The rows are grouped in 4 different ways at once. Each group adds its own fixed numbers to the row, and there is some noise. The rows also spread widely along 14 directions, which tell nothing about the answers.
Known rows, each followed by its group in each grouping:
[  0  -1  -3 -18 -15  -7 -13  11 -16  11  -9   0   8  -7  10  13  22   8
   3   2 -12  11  12  -7   0 -21 -19   6  -9   2  11 -34   8  18 -48  -2
   2  14  -4   3 -13 -13  10  44 -10   6  -8 -10 -11]
z_725 vosig z_963 X
[ 21 -13 -13  -6  -6 -11   6 -14   0 -19 -14 -13  -3   3  -8  16   2  20
  -9   5  -8   1  12   2  -4  -5  -9   4   9 -12  15   0  -7  -9  15  23
   5  -2 -10  -9  21 -12  -6 -10  14  10   0  -7  14]
z_776 sug z_757 L
[-14   6   5  -3  -3  20  13  -3 -15  22  25  20  -2 -10  11 -32 -12  20
  -3  -4  -3  11  -6  -1   3   2  24 -23 -19 -12  -7   1  -2  17 -19 -17
  -7  -3  32 -11 -13  -7  -3  -4  12 -25  14  -3   7]
z_162 luve z_757 M
[ 26   6   6  14  -9   7  43  18 -12 -21   0   0  23 -43  17  11 -13  -8
 -17   4  17   0  20  15  -5   5   1  -7   4  14 -38   1  17   4 -26 -23
  11  27 -16  -9  -5  19 -23   1  -1   2   8 -15 -21]
z_208 todul z_703 X
[  2 -24   4 -22  25 -15  45 -11   3   4  13  12  10 -27  11  45   5  13
  16   7  -4 -33  18 -21  -1 -23  -3  -6  14  -5  11  -7  47  18  22   4
  16 -25  -9   3  -6  -4 -10 -15 -23 -12  -9 -20  10]
z_208 luve z_963 M
[ 11  16  -5 -22 -23   5 -15  -2 -24  -9 -17 -12  26  -6  23  27  38 -13
  -3  11 -31  29  13   4  22  -2 -24  12 -20  27   2 -35 -17  11 -55 -13
   3  33 -25  10 -28   7  31  48   6  18   2  20 -16]
z_725 savap z_703 L
[-15  18 -15 -22  10  27 -25   0 -16   5  22  -7  13  -3   7 -42 -16  11
   1   1   5  26 -21  -8   9   7   8  -1 -22   4  -8   4 -31 -10  -3 -14
   3   8  -2   1  -8   6   3   0   1 -29  16  33 -39]
z_162 savap z_703 M
[ 18  27   0 -16   3   2  -9 -19   4  -2  -1 -20 -13  27 -12  12  -8   7
   0  -3 -10   0 -11  -1  27  20 -14  13   7   6   5   3  -9 -29  25  18
  -5   8 -18 -16   4   1  11 -28  26   2   3  -2   5]
z_776 vosig z_963 X
[-37 -19 -10 -25 -24 -10  19 -15   4  12  12  43   7 -17  -8   6  18  26
  32   7 -34  -2  21  -7  11 -18   3  -6 -11 -19  16 -15  12  46  -6 -16
  10 -14  22 -18 -12  -9  -3  16  13 -28 -12  -8  30]
z_208 todul z_757 X
[ 17  -9  16  37 -27   6  -3  21  -3   9  18  30  16   5   6 -38  -9   6
   5   7  -6   0  12   5 -13  -7  11 -14 -17  -8  -6  -4  11   5 -15  -9
 -20  -9  41 -15  12   5 -14  11   5 -19 -18 -24  -5]
z_162 sug z_963 X
[ 32  40 -27  17   0   0 -14  21 -29   6   0 -46  16  43  -4  36   7  -7
  35  -7 -23  14  14   8  39   8 -37  48   1  40  18 -35 -10 -39   6   6
  13  28 -35   9  -1  15  17  30   7   0  -3   2 -16]
z_776 sug z_963 X
[ 22 -20  10 -27  32   1  19  -8   2  -2   6  17  24 -27 -26  22  14  16
   0 -11  10 -11   6  -2   5   5 -31   9 -15  11   7   3  27  20  15  14
  14 -15   5   9  -7  15   4  -9  16  18 -28 -22  13]
z_162 luve z_703 M
[-32 -13   7  -9 -16  -1  -3   2  12   7 -10  26   9 -33   1   9  -7  29
  10  -3 -19 -19  12 -33  -5 -35  -2  23  16  -3  12 -31  20  37  14   7
   8 -11  -2 -20  16 -18 -10   9   5   0   1 -36   0]
z_776 sug z_757 L
[ 35 -10   9  35   5  12  19  15 -26 -36   1 -11  40 -16  -3  -5 -14  26
 -19 -17  21  32  11   8   1   1 -15  -8 -26  45 -12  25 -37   1  -4 -10
  -2   8   3  30  18  42  -8   1  25  12  -4   0 -23]
z_162 savap z_703 M
[-49  -2 -33  -9 -51  -5  36 -13 -20  -6  17  17   2  -9   4 -16  -5  12
  37  25 -34  23  13   9  23  -6  27 -19   5 -25 -14  -3 -29  15 -19 -33
  13  30   5 -38  -9 -14 -22  11  23 -51  22  26  17]
z_208 vosig z_757 X
[-24  -9  -2  10   4  -6  41  -6 -25  17  34   2  15 -17  11  -5 -33  36
  10  -9  19   8   7 -17  -2 -21  18 -12  13   1  -9   9  -1  16   3   1
  14   0  14   0   7 -11 -34 -17  10 -24  22 -13   5]
z_725 sug z_757 M
[ 12   8  18 -10 -14  11  14  -7   0  -5   2   4  -7 -16  29  -3  -3  -9
 -24  10 -11  -8   2  -1   3  10  17 -10  12 -11 -13  -6  13   4 -10  -2
  -5   3  -3 -21  -8  -9   0  -8   2   0  12  -8   3]
z_162 savap z_703 M
[ 50   6 -20  23   0  13   2  30 -12 -16  -2 -22   5  -6   6 -14  -5 -17
 -10  17  19   9  10  30 -19   8   2  -5 -20 -13 -15  -2   4 -27 -22 -10
   0  23 -11 -10  10   5 -13   6 -13  -9   0   2 -33]
z_208 sug z_757 L
[ -5  -9 -26 -45  10  -8 -21 -15  17  -9  -4  -6  -8  17 -25  24  19  -5
  33  23 -16  -5  -6  -9  22  -8 -35   4 -18 -12  27  -4  -3  -7  25   3
   6   2 -27  -8 -12   0   9   3  -1 -20 -26  14  -8]
z_725 vosig z_757 X
[ 11  25  31  -4 -15  16   2   9   3   4  -2   2   5 -15  39  10  -3 -23
 -20   7 -23 -20   3 -14  17   1   8   8  15  13 -19 -29  24   0 -10  -4
  -4  14 -16 -23 -16  -1  11   1  -3   7  14 -20 -14]
z_162 luve z_757 M
[ 65  21 -22  -9  24   8 -15  19 -13  18  14 -23   8  36 -16  11  33 -40
  19  12   0   2   4  39  22  37 -32  17 -37   0   3 -18  25 -39 -17   9
   7  22  -5  -3 -33  15  31  15   5  -3 -36   4  -2]
z_208 luve z_757 M
[ 21 -30  17  -5   3 -15  16 -31   4 -27   4  13  26  -1  -5  13   6  38
 -15  -4  -2   5  12 -13   1 -15 -19 -27 -16  17  16  37 -18  15  17  13
  -7 -29  10  21  14  22  -4 -24  26   7 -20  -1  14]
z_208 savap z_757 X
[ 15  23  11 -12  22  28  34  -8 -26  18  20   7  24 -30  25   9  -9   8
 -14 -12   4  -2   5   0   3   6  10   9   1  19 -17 -14  21   8 -12  -9
  10  -1  -2  -1 -12   6   0 -17   3   5  23  -8  -2]
z_725 luve z_757 L
[  0   3 -38  -6  23  -5  22  -6 -23  33  30   6   5  12 -42   6  -3  43
  44 -23   0   3  12  14   6   4  -1  36   5 -21  34 -13  17   4  27  26
  20 -19  24  -6  13 -19  -4  -8  23 -13  -8 -20  45]
z_208 sug z_703 L
[ 34  19 -16   8  17  16  -2  24 -29  13   4 -21   7  -2   5   2  -1  11
  -2 -12  12   6  14  12 -13  -4 -10  23  -8   5  13 -24  10  -7 -17   4
   9   0  -4  13   8  -3  -6  20 -12   2   0 -11 -19]
z_725 sug z_757 X
[ 14  14 -42   4  10  17  18  11 -39  -5  14 -22   7  -5  -8  -5 -12  27
  15  -9   4  21  12  26  -5   5   4  27   4  -6  15 -10 -16 -14   5  -2
  21   2  -4   2  21  -5 -15   6   4 -15  13  12  -3]
z_725 sug z_703 X
[-11  26 -17 -21  -5  13 -10  -2 -13 -11 -15 -28  -1   3  10  26   1   8
   6   0 -26  15  -4 -12  23  -3  -8  25   8  17  10 -29 -24 -12  -2  -9
   5  23 -40  -3  -3  -6  19  11   6   1  25  12 -21]
z_725 luve z_963 L
[ -5   6   3  -1 -21  13   4  -3 -18  24  39  35  25  -6 -10 -56 -13  15
   7  -3   2  19  -5  12   3  12  16  -4 -16  -9 -20   5  -5   5 -18  -2
   3   9  46 -31  -3  -1 -15  -7  33 -20  -3  -1  11]
z_162 vosig z_757 X
[  8   0 -10   6 -24  12  57  -4  -8 -30  -6  11  21 -33  -6  34  11 -12
  31  18 -32   5  25  22  32  12  -9   8  -4  19 -24  -7  -4  12  14 -37
  22  27 -25 -22  -6  29 -10   2  28 -15   2   4  14]
z_776 sug z_757 L
[ 18 -11  -9  27 -10 -11   6   2 -26  15  26  -8   9  28  13 -22 -11  19
  -2   6   9  20  11   4 -11 -17  11 -24 -16 -11   8   5 -10  -7 -26   7
 -14  -2  30   7   8 -12 -12   4  -2 -17   3  -1   4]
z_725 sug z_757 L
[ 19  -5  30 -12 -40 -33  36 -36 -36  10  35  15  81  -4  50  25  25  -5
  -9  11 -34   6  36 -12  26 -13 -10  -5  14  47 -23 -15   8   5 -38  16
  28  17  10   2 -28  14   0  11  21  21  -2  13  21]
z_776 todul z_757 X
[ 20  27  30  13  24  41  -3  16  -2   4  -1   5   9 -21   2   4 -11  19
 -17 -29   4  -6  -2  -7   7   4  -9  20 -17  32   2  -8  10  16  11 -10
 -12 -16  -6  12   6  26  17  -4  12   9   2 -30 -17]
z_208 sug z_703 M
[-12 -29   7 -18 -24 -29 -27  -6  13   6  -1   7  -2  20 -20 -10  12   3
   4  15  -3  11  -1 -15   6 -11 -23 -19 -19 -22   8  -3   2  16 -34  18
 -15  21  19 -14 -19 -21   8  19  22   0 -30 -19  11]
z_725 luve z_703 M
[ 34   5 -30  37  13   9  -6  25 -39  27  31 -23 -12  50  19 -36  -9  19
   5   1   3  19  13  18 -12  -9  15 -21 -32 -19  27  -5 -10 -26 -22  -4
 -21 -16  39  21   6 -13   1  19 -29 -41   1  10  -5]
z_776 luve z_757 M

New rows, each followed by its group in each grouping:
[  9   6  14  -6 -15 -13   9 -16 -24  -3   5  -8  35   5  23  30  11  12
  -1  -1 -26   9  20 -15  18 -17 -17  10   9  32  10 -17  -7   7 -15   7
   7   5 -12  12  -4   3   8  18   9  16   2   0   3]
z_725 sug z_703 X
[ 27   9  10   5  30  15  33 -15 -20   8   8  -4 -14   1  24  21   2  21
 -15  -9   5  11   4   2   0   1  10 -34 -25   8  11   8   1  13 -19 -20
 -21 -23   8  28 -10   8   8  -9  -8  -6  16  -5   7]
z_725 savap z_963 L
[ 31 -29 -40 -37  11 -38  -5  -8 -19  15  11 -13  37   7 -17  32  40  -5
  33  22  -3  -2  26   7  -1 -14 -44  26  -7 -12  26 -29  29 -10 -12  41
  40   9  -9   6 -11 -15  -2  27 -10  11 -35   8  10]
z_776 sug z_757 L
[  0  24  15  -4 -31   3  -4  -6  -4  -2 -16   4   2   6  11  19  18   4
  -4  -4 -33  12  10  -3  30   2 -11   4  -7  20   5 -19 -11  19 -27 -10
 -10  17  -7  -9 -17   8  24  22  30   6   2 -11   9]
z_208 savap z_757 X
[  9 -14  27  22   0 -10  15  -5 -12  10  27  17  44 -12  22 -10 -26  24
 -10  -6   9  -9  14 -30  -8 -26   3  -5  11  22 -11   3  15  10   7  16
  -5 -18  20   6  14   7 -21 -19  -2  -1  -1 -21  -8]
z_776 savap z_703 L
[ -3 -13  -4  23 -32  14  17  28 -26 -30  -6  18  50 -40  13   3   8  19
  16   5 -22  20  31   0  -2 -28 -10   4 -22  36  -6 -15 -21  29 -26 -40
  10   8  -4  12  13  28 -10  41   4 -13  -6   6 -32]
z_208 sug z_963 X
[ -8  37  -3 -10  -5  24 -14 -12 -15  14  18  -4   8  11  26 -19  -8  -1
   3   8 -22  18 -12  -3  23   7  15  -5 -17   5  -9  -9 -22  -9 -19 -23
  -9  11  -8 -10 -19   2  15   2   4 -25  27  27 -22]
z_208 sug z_703 L
[ 10  16  15 -10   4   8   8  -2  -9  21  15   2   6  -6  37   6   0 -15
  -7  14  -3  -5   0 -10   4  -3   8 -12  -5   2 -14 -22  26   3 -34 -11
  -8  10  -2  -8 -25 -10   6   2 -18  -9  13  -7 -17]
z_725 luve z_963 L
[ 33 -18  -4  19   7  -8  -8  10  17 -29 -13 -23 -11  43 -25  28  10 -10
  17  19  -2   8   1   1  28   0 -43 -28 -45  15  14  23 -18 -16  15 -11
 -27  13 -13  15  -6  31  13   3  10 -17 -35  -6 -12]
z_725 luve z_757 M
[ 18  13 -13 -35   6  14   7  -8  -1 -23 -10   0  25 -22 -17  37  27  -8
  20   4 -24   2   7  11  27  20 -30  32  -9  27   2 -11  -1  -1  18  -8
  26  12 -38  -6 -11  28  17   0  22   3 -16  12  -9]
z_208 savap z_963 X
[ 34   3  15  29 -14  21  14  21  -7 -20 -22   0  -8 -27  21 -11 -12  23
 -49 -11   5  -4  16   9 -32  -6  22  -3  10  -8  -6  -8   8   8 -22   0
 -18  -5  10 -12  30 -11  -4  -5   2  20  18 -34  -4]
z_208 luve z_757 L
[-24 -17  14  -9   5 -53  -5 -26  -4  36  41  -8  35  41  20  27 -17  26
  20   4   5  -9   7 -65  20 -55 -22 -18  11  26  19   2  10   2   7  35
   0  -9   5  22 -16  -8 -14  -6 -13 -13  -6 -14  -8]
z_725 todul z_757 X
[ 47  13  25 -11   5  10 -18  -8  -9   4   1  -5   7  -5  14 -27   0   3
 -51  -5  27  13  -3  13 -18  15  -3 -19 -23  -6 -12  12   4  -3 -49  11
 -15   5  13   2  -7  -2   7  -5  13  22  -1  -2 -14]
z_208 sug z_703 X
[ 13 -14  17  19 -35   1  11  10  13 -34 -21  10 -12 -27  12 -18 -17   2
 -28  18   5  -4  12   7 -21  -6  15 -31   1 -26 -19  12   3  14 -22 -19
 -20  11   2 -26  17  -6 -24  -3   4  -7   4 -20 -12]
z_208 sug z_703 X
[-25   5 -23  -7 -12  11  -3  -7   5  23   8  27 -35  15 -42 -30  -2  30
  31  -4 -14  12  -5  18   7  16  17  -2 -22 -50  19  -4  -3  22  -3  -8
 -14  -5  36 -35   0 -24   7  -4  36 -34  -3 -19  41]
z_208 sug z_703 L
[ 36  -8  -4  -3 -23 -27  -4 -16 -22 -31  -4 -33  26  19  27   7   7  -1
 -25  22  -4  23  15   1   3  -7 -17 -21   2  14  -3  11 -28 -24 -29  13
   1  24 -15  13   1   2  -4   9   0  10   2  30 -19]
z_776 savap z_703 X
[-15  -7  -1  12 -22  -3   9   9   4 -12 -22   4 -31 -13   8   3 -12  33
 -11  -1  -6   0  13 -12 -13 -27  13 -18   5 -19  16  -6  -4  31 -15 -12
 -18  -7   3  -7  17 -18 -11  13  -3 -14  10 -26  -3]
z_208 savap z_757 X
[  4  35 -11 -26  -7 -11 -38 -14 -12  30  11 -26   0  45  17   7   9  -7
  12   7 -27   6  -2 -12  30   1 -14  20   6   2  20 -31   0 -24 -12  21
   0  13 -12  -5 -24 -18  25  17  -2  -7   4  12  -5]
z_776 savap z_703 X
[ 26 -10 -14 -12  24  22 -35  23   8   4 -18   8 -27   5 -25  -5  27  19
   2  -8  -6   0   1   9 -17   3 -19   9 -42 -22  46 -19  13  12   2   4
 -15 -33  15  15  10  -5  27  25 -10  -1 -34 -20  -2]
z_162 savap z_963 M
[-25   2  50 -21 -41  13 -17 -29   3  15   9  49  33 -21  27 -28   9  14
 -18   2 -34  10  -5 -28   6  -6  12 -11 -11  12 -16 -13  -6  37 -33  -6
 -15  -3  26 -25 -13  -3  17   0  38  10   6  -7   4]
z_725 sug z_963 L
[  1  13  15 -15  -8  20 -17  -4   1  12  12  17  18  -9  33 -22  -6   0
 -14  11 -28 -16  -1 -17  -1  -9  17  10   6  -4  -3 -22  16  -2  -1   1
 -12 -16   4 -21   0 -12  13  -8 -12 -11  11   1 -17]
z_208 luve z_703 L
[ 30 -13   8  -1 -21   0  26 -19 -14 -34  -3  -1  20 -13  24   8   9  14
 -25  14 -16  12  20  10  -6  -7  -1 -20  -3   6   1  14 -20   1  -7  -5
   2  -5   0   4  13   7  -7  -4  12   5   3  15   5]
z_725 sug z_757 X
[ 12   7  19   0 -37  -8 -53  14  14  -3 -27 -10 -19  22  12  -8  14  -8
 -25  10 -21   5   0  -8   2  -6 -12  -4 -12 -13  11 -23  -1   2 -45  10
 -28  22   0 -15  -6 -21  27  34   9  14 -10 -21 -11]
z_208 sug z_703 M
[ 14 -12 -11 -29   3   5  22 -12   4   6  20  30   3 -12 -15  -9  13  -4
  16  17 -16 -16   9  19   0  16   4  -2  -7 -35   4  -3  33   5  11   0
   8 -18  21 -29  -8  -8  -5 -12   3 -20 -22  -2  27]
z_162 luve z_703 X
[ 29  -8 -16   4  -4  23  37  -5 -34 -20  18   2  24 -28  19 -22  -1   9
 -11  13   1  24  13  29 -18   9  21 -18 -19  -8 -18  11 -18  -7 -19 -25
  11   1  10   0  12   8 -17  -8   2 -15  16  29 -11]
z_725 sug z_963 L
[-14   0  -1 -29   2  -8   4 -14  -1  33  32  16  16   2  -7   5   9 -14
  39  19  -8  -3  -1  -6  31   7 -17  -2 -21  -3 -10 -11  25  12  -9  -7
  13  15   4 -15 -41   2   1   7   8 -29 -17   2   4]
z_776 sug z_703 M
[ 35 -25  -6  -5 -26   0   3   2   8 -16   6  21  11  -7 -20 -24  15 -12
   9  25 -11  -3  13  31 -17  21  -4   2  -8 -36  -5   1  16  -9   1   7
   4   2  26 -35  14  -6 -10  -5  21  -8 -35  -6  14]
z_725 sug z_963 X
[ 50   3 -38  -7   3  22  31 -13 -19 -23  11 -12 -15  24 -22  11  32  -6
  22  16 -32  20  15  61  20  48  -2   0 -25 -27  19   7 -15 -25  16 -15
   7  -4   5  -8  -2   8  18  -4  25 -21 -15  32  43]
z_725 sug z_703 M
[ 22 -23  -5  26 -11  17   8  35  -1 -11  -5  17  -3 -22   4 -19  -2  16
  -9   3   2  -6  23  13 -31 -11  13 -12 -19 -20   5  -9  17  16 -12 -14
  -9 -14  23  -4  20  -3 -11  18 -14 -15 -13 -26  -8]
z_208 todul z_757 M
[-23  -1   3  29 -53 -17  32   8 -31 -11  -1  11  33  -4  13  22   1  27
  20  -7 -39  21  38  -8  24 -29  -4   6  12  30   0 -25 -17  33 -36 -17
   1  24   9   0  -1   3  -2  41  27  -4   7 -15  18]
z_208 luve z_703 X
[  2 -20  -8 -24 -27 -21  -1 -12  13 -14  -2  10   8   4 -19   1  13  -9
  10  23  -6   8   6   6  15   8 -20 -15 -14 -17  -8   5  -1   2 -16   1
   5  25   3 -24 -15  -1  -7   8  21  -3 -22   0   9]
z_162 todul z_703 X
[-42   9 -36 -33  17  10 -20   6  -9  30  21  -2   5   1 -34  -7  -5  14
  51  -3   9  19 -16 -16  23  -3 -18  22 -26   1  11 -18  -7  12   4  -6
  23  18  -7  -2 -25  -3   1  16  11 -35  -7   3 -19]
z_725 savap z_757 M
[ 26   3 -20   7  32  11  32   9   5  -2  -3  -5 -30  -9 -33  14 -17  18
   6 -11  21 -16   4  20  -8  15   3   9   4 -29  10   4  29  -4  28   5
  -4 -12   0 -16  17  -8 -11 -30   6  -7  -4 -37  20]
z_208 luve z_703 L
[  1   6  -1 -25   4  -2   4 -29  -6 -18 -16 -10  -8   3 -15  22   1  38
 -15 -17  -7  18  -8  -9  15   3 -11   2   3   8  16   7 -30   2  11  17
   0   3 -14   0  12  -2  13 -18  35  25  16  -2  18]
z_162 vosig z_963 L
[-14  -5  -8 -10 -18 -21  42 -21  -2 -20  -6   0   3   3  -8  55  11   9
  30   9 -30   3  21  -4  41  -9 -19  -9   3  17   5   0  -9  20   2 -17
   8  21 -21  -8 -18  10   0   4  28 -12  -2  -4  25]
z_208 luve z_757 X
[ 23  -5  12 -13  -8   6   0 -11  -5  14  23  13  12   4  20 -11  12  -4
  -2  12 -22 -11   7   0  -5   6  10   3   3 -15   6 -12  21  -7   1  17
   1 -17  19 -17  -1 -13   9  -7   2  -6 -11  -2  13]
z_725 sug z_963 M
[-15  -1   1  34  -8  14  32  21  -5   1  10   9   0  -3  -6   8 -19  16
  23  -7   0  10  11  -5  18  -9   1 -17 -21  15  -8   3  -7  20   1 -36
  -9   8  10   2  -3  22 -12   8  13 -33   1 -24  -2]
z_725 todul z_757 M
[ 27 -14   6 -55  19  -7 -10 -33   5   1   7  -1  13   4  28  20  28 -15
 -14  30 -12 -12  -2 -14  -5  -8 -13 -21 -16 -13  10  -3  19  -8 -12  11
  -2 -13 -12   4 -23 -11  16  -9 -24   5  -9  21 -11]
z_725 luve z_963 L
[ -8   0  30  24  10  31  10  17   2 -19  -8   6  18 -47   9 -10 -46  37
 -31 -22  27   2  -4 -32 -16 -27   4  -6  -4  35 -22  11 -13  22  10 -20
 -16  -3  -9   7  26  20 -21 -23   7   3  24 -31 -43]
z_725 luve z_757 L
[ -3  -9  19   0 -28 -25 -28   6  -7  17  11   2  32   4  14 -18  -5   8
 -10   3   2   2  10 -24  -6 -23  -7   8  10   0  -3 -18  13   4 -33  33
   1  17  13 -12   0 -22  -3  18   8  12  -8 -22 -10]
z_208 sug z_703 M
[-11  16   3  26  -4  52 -26  18  -5 -37 -10  -4  26 -11  -8 -29 -37  48
  -9 -26 -17  24 -10 -21   7 -14  -3  27 -15  47   6   9 -64  -8  46 -19
 -18 -11 -11   8  45  33   7 -16  30  -8  21   5 -43]
z_725 luve z_757 L
[ 35  -6 -26  -7 -13  -2  32 -16  -8 -36   4  -5   6  22 -19  20  28 -19
  29  29 -30  18  11  39  34  34 -18 -17 -26  -3  -1  18 -22 -24  10 -23
   6  18  -5 -12 -12  26   7  -5  27 -20 -22  32  21]
z_162 luve z_963 X
[ 10 -36  -3 -35 -27 -22  52 -26 -11 -37  -8  11  26 -38  12  44  37  -2
  -1  23 -31   3  29  10   6  -2 -11 -17   6  -2  -9  -1   4  22 -24  -6
  26  19 -12  -8 -14  -1   0   8  17  12 -10  13  27]
z_208 luve z_963 M
[ 22  41   9 -15   2  57  37  -6 -24  -7   0  11   1 -37  43  22  20  -1
 -14  -6 -53 -10  16  19  18  20  26  22   5  14   2 -31   5  10  12 -30
  13 -21 -16  -7  -4  11  23   2   2  -1  29  12  12]
z_162 sug z_757 M
[  3   1  -8  -9  19  -8  18  11 -11  19  13 -12   3 -14   0  11  -9   0
   4   2  30  -2   3  -6   1  -5  -7  -8  -5  -3 -11  -6  27   6 -28   2
  11  25  -7  -1 -21  -7 -13   3  -5  -7   1 -18 -13]
z_208 luve z_757 M
[-10  47 -17 -13  36  19 -10   6  -6  53  28 -21 -30  14  13 -16 -25 -20
  15  10  38   6 -28  -4  15  10  13 -24 -33 -21 -17  -7  20 -10 -39 -27
 -10  28 -14 -11 -49 -10  -5  -4 -22 -45  29   2 -40]
z_208 sug z_757 L
[  0 -10  -7 -14 -16  11  28  -8 -29   0  16  10  18 -37  24 -20   0  19
 -10   7  -9  12  12   9 -17   0  24  -6   4 -14 -11  -8  -2  10 -21  -9
  19   1  13  -9   6 -13 -15   2   4 -11  18  14   2]
z_776 sug z_963 M
[ 14   0  -4  -2   6  -4  33  -1 -27  16  20   5  19  -4  25  19  15  -4
  16  17  -6   7  24   4  14 -13 -11 -29 -31  13  -3 -10  15  19 -43 -31
   3   6   6  19 -37  14  -5  26 -19 -26  -5  11  -6]
z_776 luve z_757 X
[ 49   9  17  27   7  24  11  28 -18  -6  -9  -7  -4 -10  21   1   7  -2
 -33  -7  15  12  13  20  -7   2  -3 -24 -39  16  -9  -2   4   8 -48 -23
 -22   6   4  20  -8  20  12  22  -8   5  -3 -13 -18]
z_208 vosig z_757 M
[ 25   8   4   7 -14  25  -2  22 -11 -26 -18  -4   6 -35  24 -20  -5   5
 -41   3   8  11   9  13 -24  -3   7 -10 -13   1 -17  -6  -8   6 -42 -22
  -9  15  -6  -4   8   3  -4  15  -3   4  12   0 -35]
z_208 luve z_757 X
[-29  -7 -43 -46  15   9  -3 -15  -1 -24  -8 -14 -10 -25 -10   4 -10  35
  12  14   0   9  -6 -14  -4 -20  -1  -1  -7 -20  20   8 -29   5  25 -14
  22  -7 -35   0  11 -10 -16  -7  -7 -31  17  34 -28]
z_208 sug z_757 X
[  6  33  -3 -10 -24   3   5  -1 -40  27  11 -18   2  15  50   9  21 -16
  -4  13 -32  21  13   7  28   0   8 -10  -8   9  -6 -39  -3  -2 -68 -16
   2  35  -5   2 -41 -11  22  43  -7  -9  24  22   1]
z_776 vosig z_757 M
[  6  40  18   9 -14  20  -4   9 -23  32  11  -6   4  -2  36 -18 -12 -11
 -20  -4   6  17  -5  -1   6   7  19  -3  -7  10 -25 -27   7   4 -60 -10
 -11  30   6 -14 -26  -8   7  13   4   1  27 -16 -19]
z_725 savap z_757 L
[ 18   6 -18  -5 -10 -17   2 -26 -17   1  13 -17  -5  56   4   8   8  17
   8   4 -38  12   8   5  25   2   3  -1  10 -14  31  -1 -21 -28  14  27
 -11  -7  12  -7   7 -20  18 -10  15  -2   6  14  39]
z_162 luve z_703 L
[ -5 -25   6 -37 -17 -10 -17 -13 -15  -5   9   7  34 -32  28 -27   2  21
 -34  11  -2   4   2 -22 -29 -25   9  -4  13 -12  -5  -7  -4   2 -28  28
  17   3   4  -9  11 -27  -8   0  -6  10   8  15 -20]
z_208 vosig z_963 M
[  3  13  28  -4  -9  33 -10  25  -4 -15  -8  17  52 -48  12   4   2  -5
  -9 -11 -15   1   2 -17  13   0 -20  31 -11  53 -28 -27   2  14  -5 -19
  12  20 -22  -3  -5  34  13  16  18  17  -3 -11 -45]
z_162 luve z_963 M
[-36  17   4 -28 -25  -6 -13 -35  -8  17  13   7   8  18   0  -7  -5  29
  16  -6 -31  21  -9 -22  33   0  -3   4   0  10   8  -4 -31   7  -2   3
   2  11   5 -16 -11  -6  10  -2  43 -12  12  10  12]
z_776 sug z_963 X
[-23 -21 -34 -77  44 -13   8  -8   5  14  -1  -9  -8 -57 -33  18  -2  11
  12   7  52  -8 -15 -13 -16  -7 -19  11   4 -36  -3  -8  36  18  -1  20
  52  21 -33 -12 -20 -27 -32  -6  -9   1  -1  -8 -20]
z_162 sug z_757 M
